The same things were measured in two ways. Each way mixes the same 6 hidden numbers, adds some noise and spreads widely along 2 directions of its own, which tell nothing about the thing.
(in the rows, 128 means zero)
Some things both ways: the first way, then the second way.
[102 179 135  42 110 167 154 138 156 104 158  87  96]
[178 156 115  61 150 139 173 137 112 124 127]

[133 133 126 164 121 109 175 157 116  93  98 126 130]
[200  62 137 135 139  92 156 120  95 132 161]

[178 120 165 182 138 181 152 177 131 100 112  85 169]
[116 112 153 137 105 133 140 160  96 179  94]

[124 158 113 111 110 152 147  72 178 123 117 151 180]
[173  90 133  89 175 171 128 142 103  91 166]

[185 174 109  95 107 153 158 157 116 159 112 158 149]
[146 148 117 135 154 122  96 111 127 163 129]

[ 96 153 107  63 126 128 122 118 139 147 163 132  90]
[110 181 113  90 143 126 132  95 168 119 129]

[158 145 145 129 119 155 138 120 114 113 110 125 143]
[133 134 130 124 117 158 125 148  98 158 116]

[131  84 140 187 125 154 103 110  92  69  89 158 130]
[158  98 128 131  74 141 124 110  79 134 143]

[ 80  97 128 141 148 117  98  71 179 139 138 110 152]
[ 63 110 155 101 136 151 132 140 154  67 137]

[ 94 151 153  80 108 142 135  98 133  86 136  98  93]
[178 121 126  71 129 140 171 139  92 100 135]

[158 142 129 122 152 127 123  84 137 149 124 112 143]
[ 73 140 155 101 147 178 116 186 115 134  91]

[153 150 150 108 100 171 122  82 146 132 109 121 178]
[ 79 147 153  97 114 166  96 105 133 116 110]

[ 86 109 171 135 110  81 113  79 127  90 112  74 101]
[127  69 145 108 104 121 172 149 105  63 152]

[108 134 140 121 123 147 138 115 173 128 132 104 158]
[ 82 139 154 107 127 142 131  97 159 114 128]

[120 121 102 154 158 116 139 141 120 112 131 144 117]
[122 127 143 127 131 103 136  84 148 143 131]

[138 119 112 154 169  95 146 156 103 121 133 113  88]
[121 117 149 129 137  86 150 125 129 145 109]

Other things, the second way, with their names:
Q_172: [ 52 165 109 151 101  74 148  73 218  94 162]
Q_37: [107 135 113 153 117 162  95 130 131 140 149]
Q_739: [ 97 137 132 134 137 108 119 115 150 133 121]
Q_963: [113 105 140  88 113 183 131 142 109  69 150]
Q_57: [195 150  91  96 141 136 114  54 131 113 179]
Q_494: [190 136 103 141 165  96 144  94 138 161 163]
Q_849: [119 156 108 166 135 112 150 162 136 185 125]
Q_810: [123 105 147 136 151 133 140 160 116 146 125]
Q_604: [122 156 102 145 124 143  95 103 138 146 148]
Q_365: [108 125 134 142 173 139 120 163 138 148 129]
Q_176: [167  84 147 127 146 117 124 111 107 134 139]
Q_395: [ 31 112 153 160  87 136 134 169 141 124 112]
Q_902: [144 111 139 111 103 104 143 122  95 133 114]
Q_968: [ 96  56 189 152 183  74 135 151 144 131 112]
Q_646: [143  58 172 127 138 144 146 156  91 133 133]
Q_101: [163 116 137  96 216 120 158 175 123 133 124]
Q_393: [ 67 108 144 129 144 202  77 168 124  93 143]
Q_92: [176 129 100 136  74 212 105 159  48 179 136]
Q_253: [141  94 143  65 164 106 193  96 165  24 185]
Q_399: [105 202  59 180  76 161  93  88 159 169 173]
Q_263: [ 93 172 138 108  87  90 124  74 144 148  89]
Q_778: [126 119 157  85 107 184 116 144  78 132 100]
Q_435: [ 81 104 181  63 165 140 159 165 130  73  97]
Q_382: [ 93 131 152  90 125 138 146 151 119 117 101]
Q_537: [ 87 144 123 108 122 133 135 113 160  80 147]
Q_704: [123 101 131 141 142 118 126 124 137 108 154]
Q_403: [139 126 113 137  67 145 127  77 122 131 166]
Q_61: [169 104 143 120 152 104 160 144 103 157 118]
Q_432: [134 121 134  97  79 106 120  84 106  99 125]
Q_238: [146 129 105 155 153 162 100 129 126 150 165]
Q_150: [124 179  91 119 141 136 119  87 170 117 164]
Q_519: [158 110 146  62 171 177 135 139 104  91 142]
Q_686: [128 129 131 116  99 137 149 154  95 146 107]
Q_600: [116 162 113 129 121  94 137 104 149 143 119]

Some of these things the first way, each followed by its name:
[152 137 129 151 139 106 163 144 132 129 111 107 150] -> Q_810
[140  98 104 160 136 136  92 109 116 137 116 173 153] -> Q_37
[110 165 102  57  78 148 139 103 124 124 116 176 121] -> Q_57
[138 190  95  82 149 103 190 145 147 159 150 110 111] -> Q_101
[146 138 126 124 133 101 148 203  98 152 142 102  96] -> Q_849
[128 126 116 141 121  90 135 122 120 145 107 132 137] -> Q_704
[ 95 130 106  72 103 133 107 130 141 157 150 153 118] -> Q_150
[168 160 173 128  98 189 133  78 142  90  88 107 175] -> Q_778
[149 125 143 197 143 149 170 132 158  85  94  98 189] -> Q_646
[117  75 147 185 157  49  91 101 104 130 118  86 112] -> Q_395
[150 133 177 109  82 161 111 112  91  95 100 109 118] -> Q_432
[114 135  69 128 154  94 165 173 106 134 139 176  78] -> Q_494
[143 122 109 134 150 115 123 145 111 153 132 136 121] -> Q_739
[113 115 159 137  69 140 120 114 103  85  96 138 134] -> Q_403
[107 162 154  93 142 116 150  82 190 138 133  54 142] -> Q_435
[142 115 165 151 130 195 115 155 130  98 135  91 144] -> Q_686
[181 145 156 139  78 164 126  84  76  78  64 154 155] -> Q_92
